The rows are grouped in 4 ways, from coarse to fine. Each group lies inside one group of the grouping before and may be the whole of it. The rows also spread widely along 8 directions, which tell nothing about the answers.
Some rows, each with its group in each grouping after it:
[-24 -21  39  10   2   1   3  -6  22   9 -24  29   3  20   0  -2   8 -30
   1  16 -10 -10   1  18   9   7] : teg Zol butu Q_293
[-18  10  25   1  37  -5  18  24   8  26  11  -8   3   1  22 -16  10 -37
   5  18 -12   4  23  -9  -9  23] : lufi ruga Lifoz Q_651
[  0 -26  49  28 -20   3   6 -17   6  21 -25  23   1  12  -5  -1  26  -8
  26   8 -14  -1 -25  16  28 -32] : teg Zol delev Q_724
[-13 -15  -6 -21  28  -5  21   9   8 -20 -17   2  18  20  33  18   9   3
  18  14   7  -7 -11 -15  29  -7] : lufi Gove Kove Q_993
[ -6  -3   3  -8 -17  18  -3 -14  -3  -8  -2  29 -17  -1 -22   7 -21   8
   4 -10  12   8 -20  24  11 -25] : lufi ruga zat Q_659
[  0 -16  15  14 -15   2  12  -2 -14  13  -7   1  12   4  23  31  35   4
  19  18  -1   0 -28   6  29 -47] : teg Zol butu Q_707
[ -2   8   3   0 -17   8  10   1 -14  31  10  -2 -16 -21   2  -3  20   4
   4 -11  -2  14 -12  12  -1 -26] : teg lufu Rik Q_742
[-16   6  30   0  14   5 -21   2   4   4  22   5  -5   8  -9   1  -6 -36
 -27  17   2  -8   0   2 -19  17] : lufi Gove Kove Q_912
[-12 -17  21   3 -10  -2  -3 -10   3  20 -14   4   4   7  11  -3  32  -6
 -10  18  -7 -14 -24  -4   9 -25] : teg miv lilu Q_164
[-10  -9  32   1  18   1   3   8   7   1   2   0   8  17   7   1   6 -30
   2  28  -4  -6   1 -14   1  11] : lufi ruga Lifoz Q_297
[-13  -2   9 -31   0   3 -10   8  15 -16 -16  -3 -19   9  -1 -32  23 -20
 -24  19   6 -23   5 -15 -16  37] : lufi zage nada Q_950
[-22 -10  11 -28  14  -1  15  17  22 -27 -22   1  -8  16  15 -13  24 -22
   6  13   4  -9  14  -9  -2  41] : teg Zol nane Q_695
[-30 -13  10 -13  -3   2 -11  -8  17 -11 -17  25   2  16  -1  15   1 -18
 -29  17  10 -16 -11  15  -1   1] : teg miv gafis Q_237
[-26  -7  15 -11  20  -7  12  -1  25  22   3   8  -6   7   0 -30 -12 -29
  -8  -5 -11 -12   0 -14  -4  28] : teg Zol nane Q_5
[ 10  -9  34   9  -3  17   7   2  -5  -9  14   4  -6  11 -20  20 -16 -17
  32  -1  -2  18 -16   0   8   3] : teg lufu Rik Q_495
[-10  -4   5  -9   4   5   9  -2  -3   5  -2  13  -5  -4   3  -7  -2   2
   7  -7   4   3  -6  11  11 -11] : lufi soleg Dopin Q_782
[ 14   8  17   3 -19  10  -4  10 -29  13  31 -33 -23 -19  -6 -14  30  -9
   2   1   5  13 -20 -17 -16 -12] : teg miv gafis Q_363
[-24   1   7 -14  14  -2  11   6  16  13 -20  13 -14   1  15 -28  13 -10
   2  -2  -4  -1  13  13   3   9] : lufi Gove rali Q_61
[ -2  -1  17 -11  10   2  20  22  -3  -4   1 -13  -4   3  18  -1  26 -17
  18   4  -2  12   3  -8  -3  17] : teg lufu narab Q_966
[ 27 -30  43  13  -9   0  30   2  -4   1 -22 -18   3  17   7 -15  40  -1
  55   7 -11   7 -29 -18  34 -12] : teg lufu narab Q_497
[-12 -17  46  17  16  -9   0  -9  16  26 -13  11   9  19   6 -17  19 -30
  -2  24 -16 -16  -4   2  11   0] : lufi Gove Kove Q_912
[-23 -23  19   1   4  -3  11 -16  19  13 -21  30  13  16   8  15   0  -7
   5   4  -8 -12 -22   7  29 -22] : teg Zol delev Q_724
[-35 -24  12 -17  11  -7   3   0  24 -23 -35  18  20  27  28  26  37 -20
 -17  35   4 -25  -4  -2  12   7] : teg Zol delev Q_724
[-12  -5  20 -24   2  10  -9   4  12 -25   8   5 -15  13 -18  -1 -16 -29
 -15   2   9  -5  -5  -6 -19  39] : teg lufu narab Q_966
[  8 -20  38  15 -10   3   6  -4  -1   8  -9  -5   4  13  -2   7  31 -15
  17  19  -7  -2 -24  -8  13  -9] : teg lufu Rik Q_495
[ 14 -28  63  30  -5   2   7   0   0   8  -6  -9   5  24  -8  -3  24 -31
  30  25 -13   0 -22 -11  16  -6] : teg miv gafis Q_363
[  0 -27  52  15 -20  11  15  -3  11  -8 -39  25 -18  16 -15 -23  16 -13
  44   1  -8  11   0  27  22   6] : teg Zol butu Q_293
[-16   2  33  12  19   2  -3   1   5  18  10  16   0  11   0   2 -10 -29
   0  10  -7   0   3  11   0   2] : lufi Gove Kove Q_993
[ 20 -18  31  10  -4   2  10   5 -17  -1  12 -25  12  12  12  24  29  -9
  23  20  -2   0 -37 -29  17 -19] : teg lufu narab Q_966
[ 12 -10   9 -14   7   2  39  21  -6 -15  -8 -26  -4  -2  22 -10  32   3
  49  -3  -1  16  -9 -29  23   2] : teg Zol delev Q_724
[-22  -9   4 -12  -3   5   2  -3  13  -9 -31  30  -3   9   8   5  10  -1
  -3  12  11  -6  -1  22  14 -10] : lufi ruga Lifoz Q_651
[  4 -16  42  15   5  -9   1  -6   3  24  -7 -10   4  12   9 -25  38 -21
   1  27 -13 -16 -16 -14  10  -5] : lufi Gove Kove Q_912

New rows. What belongs after each?
[-18  -6  16   7   1   5  -4  -2   1   5 -10  23  11   9  14  31  15  -9
  -6  26   4  -4  -8  20  14 -28] : lufi ruga Lifoz Q_651
[ -3   2  -6 -16  -9   8   5   2 -10 -10  -5   1  -9  -5   8   2  21   9
   3   6  12   3 -15   4   6 -21] : lufi ruga zat Q_659
[-21   2  13  -2  17   0   4   9   6  10  -5  14  11  11  22  20  11 -20
  -7  21  -5  -8   6  10   7  -5] : lufi zage nada Q_950
[-28 -32  14   1  -3  -5  10 -17  22   4 -43  36  13  27  10  14  11  -5
  -2  13  -2 -16 -21  22  32 -24] : teg miv gafis Q_363
[  4   1  28  -6  -4   0   1  10   1   9 -11 -17 -19   1   6 -45  47 -19
   2  18  -5  -8   7 -13 -10  21] : lufi zage nada Q_950
[-28  -9  11   4   6  -1 -16 -15   9   8  -6  30  20  16  14  38   7 -11
 -31  28   3 -20 -19  21  13 -31] : lufi Gove Kove Q_912
[-43   7   2 -12   4   3  -8  -7  16  13 -14  40  -7   2   4   3   3 -16
 -34  10   4  -9  12  37 -11  -3] : lufi ruga zat Q_659
[  6   4   4 -20  -5  13  17  18  -7 -18 -10  -6 -25 -11   4 -24  21   4
  27  -4  12  19   7   2   2   7] : lufi ruga Lifoz Q_651
[ -3 -27  25  -5  -6   0  19  -6  16   0 -32   9  -7  17  -4 -26  14  -6
  26  -3  -5  -1 -16   0  24  -1] : teg miv gafis Q_363
[-28   9  -8 -12  16   4  22  10   4   5 -12  26   0  -4  24  14   4  -1
   6   0   2  13  15  31   9 -13] : lufi ruga zat Q_659
[-16 -14  39  12   8  -2   7  -2  19  15  -5  20  -1  17  -6  -7  -4 -30
  10   6 -12  -4  -2   4   7  12] : teg Zol nane Q_5
[ 16 -26  31 -19   1   2  -5   8   2 -51 -14 -29  -3  26   1 -15  42 -16
  10  35  13 -17 -16 -41   6  30] : lufi Gove Kove Q_912
[-49  10   7 -15  10   8  -8   1  22  12   7  38 -17  -1  -9  -4 -32 -36
 -35  -8   0  -3  20  30 -23  28] : teg Zol butu Q_293
[ -9 -10   3 -20  -4   5  12   4   3 -13  -5  -2 -10   1   3  -9   4  -4
   7  -2   6  -2 -12 -12   7   8] : teg Zol butu Q_293
[ -7   5  -6 -20   5   6  13  10 -10  -5  23 -14  -5 -10  10  12  -1  -2
   7  -8   8   7 -17 -22   2  -6] : teg Zol delev Q_724
[  0  -1  23  -2   7   3  22  13  -3   3   6 -11  -8  -3   8  -8  15 -15
  29  -3  -6  14  -4 -13   7   4] : teg Zol delev Q_724
[  5 -13  27 -12  -3   1 -11   4  -4 -20  16 -31   0  10  -3  -1  27 -24
  -9  28   5 -17 -29 -52  -7  16] : teg Zol delev Q_724
[ -5   4  25   0   6   8   8  21 -11  -4  17 -16  -8   0   5   6  16 -27
  10  10   2  17   4  -3 -13  11] : teg miv gafis Q_363
[-19   1  40  -4  16  -1  -1  17  16   3   4   0 -10  12   0 -15  16 -50
 -13  16  -7  -2  19   1 -28  50] : teg lufu narab Q_966
[-22  -4  22  -1  23  -3 -10   4   7  -3   7   9  13  19  12  23   4 -28
 -18  30   2 -13  -3  -3   1   4] : lufi Gove Kove Q_993
[-21  -6   0 -21   9  -6  10  13   7   2 -12 -11  -2   2  26  -9  34 -10
  -9  15  -1  -7  -2 -15  -4   6] : teg miv lilu Q_164
[-21  -4 -16 -35   1   9  -8 -11   8 -20  -7  24 -12   4  -7   2 -24  11
 -17  -9  20 -11 -19   5   9  -5] : lufi Gove Kove Q_993
[-12 -12   8   2   8  -6   9  -2  -1  20  -8   4  20  10  26  16  27  -3
  -3  27  -3 -12 -18  -8  20 -34] : lufi ruga Lifoz Q_297
[-19 -13  -6 -32   6  -3  16  -7  20  -1 -10   7 -10   1  -1 -27 -11   1
   0 -17   0 -11 -19 -21  11  11] : teg Zol delev Q_724
[-16  -1   9 -10  -3  11  15  10   1  -8  -7  13 -13  -2   4   4   2 -10
  17  -5   3  14   6  16   5   5] : teg Zol butu Q_293
[-13   5  16  -2  10   6   2   4   0   9  23  -1   1   5  -1  19  -8 -26
  -6   7  -2   4  -7  -6 -10   8] : teg lufu Rik Q_495
[ -9   9  24   0  -7  13  -5   7  -1   7   1  14 -20  -6  -7 -12  12 -16
  -3   8   2   9  10  19 -13   2] : lufi ruga Lifoz Q_297
[  2   5   6 -17 -15  14  -3   7 -12 -10   4  -5 -24 -11  -4 -15  20   1
   0   5  14   6  -5  -4  -9  -2] : lufi ruga Lifoz Q_297
[-27 -16  12 -16   3   4  10   1  20 -13 -22  21  -2  15   5   0   1 -17
   1   8   2  -9   0   5   8  15] : teg Zol butu Q_293
[-15  24  20 -14  12   6   6  22  -1  13   9  -3 -40 -22  -7 -64  15 -29
  -2 -13  -1  18  42  14 -37  47] : lufi soleg Dopin Q_782
[  7  -9  47  12  -3   3  16   8   6  23  -6  -4 -17   2 -12 -36  20 -24
  28  -2 -15  11   1   0   0  20] : teg lufu Rik Q_742
[-34 -11  14  -1  -2   3 -15 -12  14   0  -3  32  10  18   2  39  -2 -23
 -26  22   4 -19 -15  16   4 -13] : teg Zol nane Q_695
[-33  -1   4 -23  12   6  13   6  23  -9 -11  30 -17   7  -3  -6 -20 -18
   4 -14   3   3  15  21  -1  27] : teg Zol nane Q_695
[-12  12  13 -20  10   1  10  22   0   6  11 -15 -19  -7   9 -24  22 -27
  -7  -3  -1   7  13  -8 -27  36] : teg lufu narab Q_966
[-18 -14  34   6   6   1   6  -4  22  10 -28  32  -4  15  -3 -17   4 -21
   9  13  -6  -5   6  21  11   6] : lufi ruga Lifoz Q_651
[-25  -5  -8 -31  19   3  16  19  11 -23  -7  -1   4   9  23  12   4 -10
   0  10   6   0   3 -12   0  16] : teg miv lilu Q_164
[-10   5  34   2  14  11   1  15   2   3  12   6 -12   4  -6  -9  -2 -32
   2  14  -3   9  15   4 -15  22] : lufi ruga Lifoz Q_297
[-10  14  -3 -18  -2  11  -8   2  -8  -2  15   5 -21 -13  -3  -5   1  -1
 -13  -6  13   6  -3  13 -10  -5] : lufi Gove Kove Q_912
[ -9 -10  26  -7  -1  11   8   1  13 -16  -9  16 -12  12 -16  -9 -19 -18
  15  -7   3   9  -2  10   3  17] : teg miv gafis Q_237
[  1 -32  52  19  -8   0   5   1  10  -5 -30   5   8  27   5   4  39 -20
  23  33 -12  -6 -14  -1  19  -7] : teg miv lilu Q_164
[-15 -18  -7 -23   1  -7   2 -19   8   7 -17  10   4   5   6 -18   6   9
 -19   2   5 -25 -27 -11  18 -15] : lufi soleg Dopin Q_782
[-27   7  -4 -34  16   2   5  12  12  -3   9   2 -11   0   7  -8  -7 -23
 -23  -5   6  -4   6  -4 -22  35] : teg lufu narab Q_966
[ -5  -4  16 -17  -2   9  11  16  -1 -18   3 -12 -18   0  -1 -17  11 -17
  13   2   4   7   2 -15  -7  26] : teg Zol butu Q_293
[-27 -12 -15 -20  -5   3   7  -9   9  -3 -18  23   3   7  11  20   2   6
 -14  -2  12  -9 -22  16  16 -26] : teg miv gafis Q_363
[-11 -10  -3 -13  -2   1  10 -13   4  16   0   8  -1   0  -1  -4 -16   2
  -4 -11   2  -5 -32  -6  16 -24] : teg miv gafis Q_237
[-45   3   5 -10  -3   8   8  -3  25  11 -37  53 -15   1   4   0   7 -11
 -11 -10  -1   5  22  60  -4   8] : teg lufu Rik Q_495
[-25   5   1 -25 -11  13  17   6  13 -10 -27  32 -36 -13  -5 -25   3   4
  17 -31   7  20  17  38   1  13] : teg Zol delev Q_724
[ -3 -15  16 -14 -26  15  -4  -4   3 -29 -14  13 -23   6 -19  -4   7   0
  13  -2  14   0 -19   7   6   3] : teg Zol nane Q_695
[ 29 -22  27  -4 -19  16 -15  -6 -18 -48  13 -21   0  19 -21  26   6  -2
  16  28  16  -6 -47 -35  14 -14] : lufi ruga zat Q_659
[ -1   4  20   6 -14  15 -22   4 -21 -10  18  -3  -8   0   0  32  19  -9
  -8  22  13   3 -17   7  -6 -23] : lufi Gove rali Q_61
[-18  -6   9  -8   7   4  12   5   7   0  -6  10  -1   6   9   6  -3 -13
   2   1   3   4  -4   8   6   0] : teg miv gafis Q_237
[-24  -3 -10 -12 -21   6 -21 -19  -3  17   5  16  -5  -5  -5  17   7   1
 -45   5  14 -17 -36  10  -5 -37] : teg miv gafis Q_363
[-31  -9  29  -1  12   0  -5  -7  21   6   2  25   3  15  -6   9 -15 -35
 -16  11  -8 -10  -6   3  -2  14] : teg Zol delev Q_724
[-18  -7  31  -1  25  -2   9  10  19   4 -11  12   2  17   8 -13   3 -33
   5  21  -5  -4  14  -1   0  24] : lufi ruga Lifoz Q_651
[-12  -1  -1 -20  15  12  16  11   6 -24  -2  13  -2   7   5  15 -22  -3
  21  -1  12  11   1   3  13   5] : lufi ruga Lifoz Q_651
[  4 -24  58  17 -11   6   9 -10  15   4 -20  18 -18  12 -27 -32   1 -19
  35  -3 -14   5 -13   5  16   9] : teg Zol delev Q_724
[-11   4   6 -20   6  11  -2  10   1 -17  25  -4 -14   0 -10   5 -19 -20
  -5  -4  10   4  -6 -16 -15  27] : teg Zol nane Q_5
[-15   1   1 -24  -5  10   6   8   1 -13   3   1 -20  -6  -3 -11  -1  -9
   0  -8   9   5  -1  -2  -7  17] : teg Zol butu Q_293
[-16 -10  19 -15  19 -12   7   2  20  10 -21  -1  -5  13  14 -43  26 -19
  -7  15  -5 -20   2 -16   3  24] : lufi Gove Kove Q_993
[-11   3 -21 -41  -5   5  17  15   0 -21 -13 -11 -19 -10  15 -21  25   8
   0  -8  17   7  -2  -7  -4  11] : teg miv gafis Q_237
[ 10 -16  42   8  22 -10  17   7   6  16  -5 -22   2  16  13 -36  26 -22
  28  18 -14  -8  -8 -34  15  14] : lufi Gove Kove Q_993
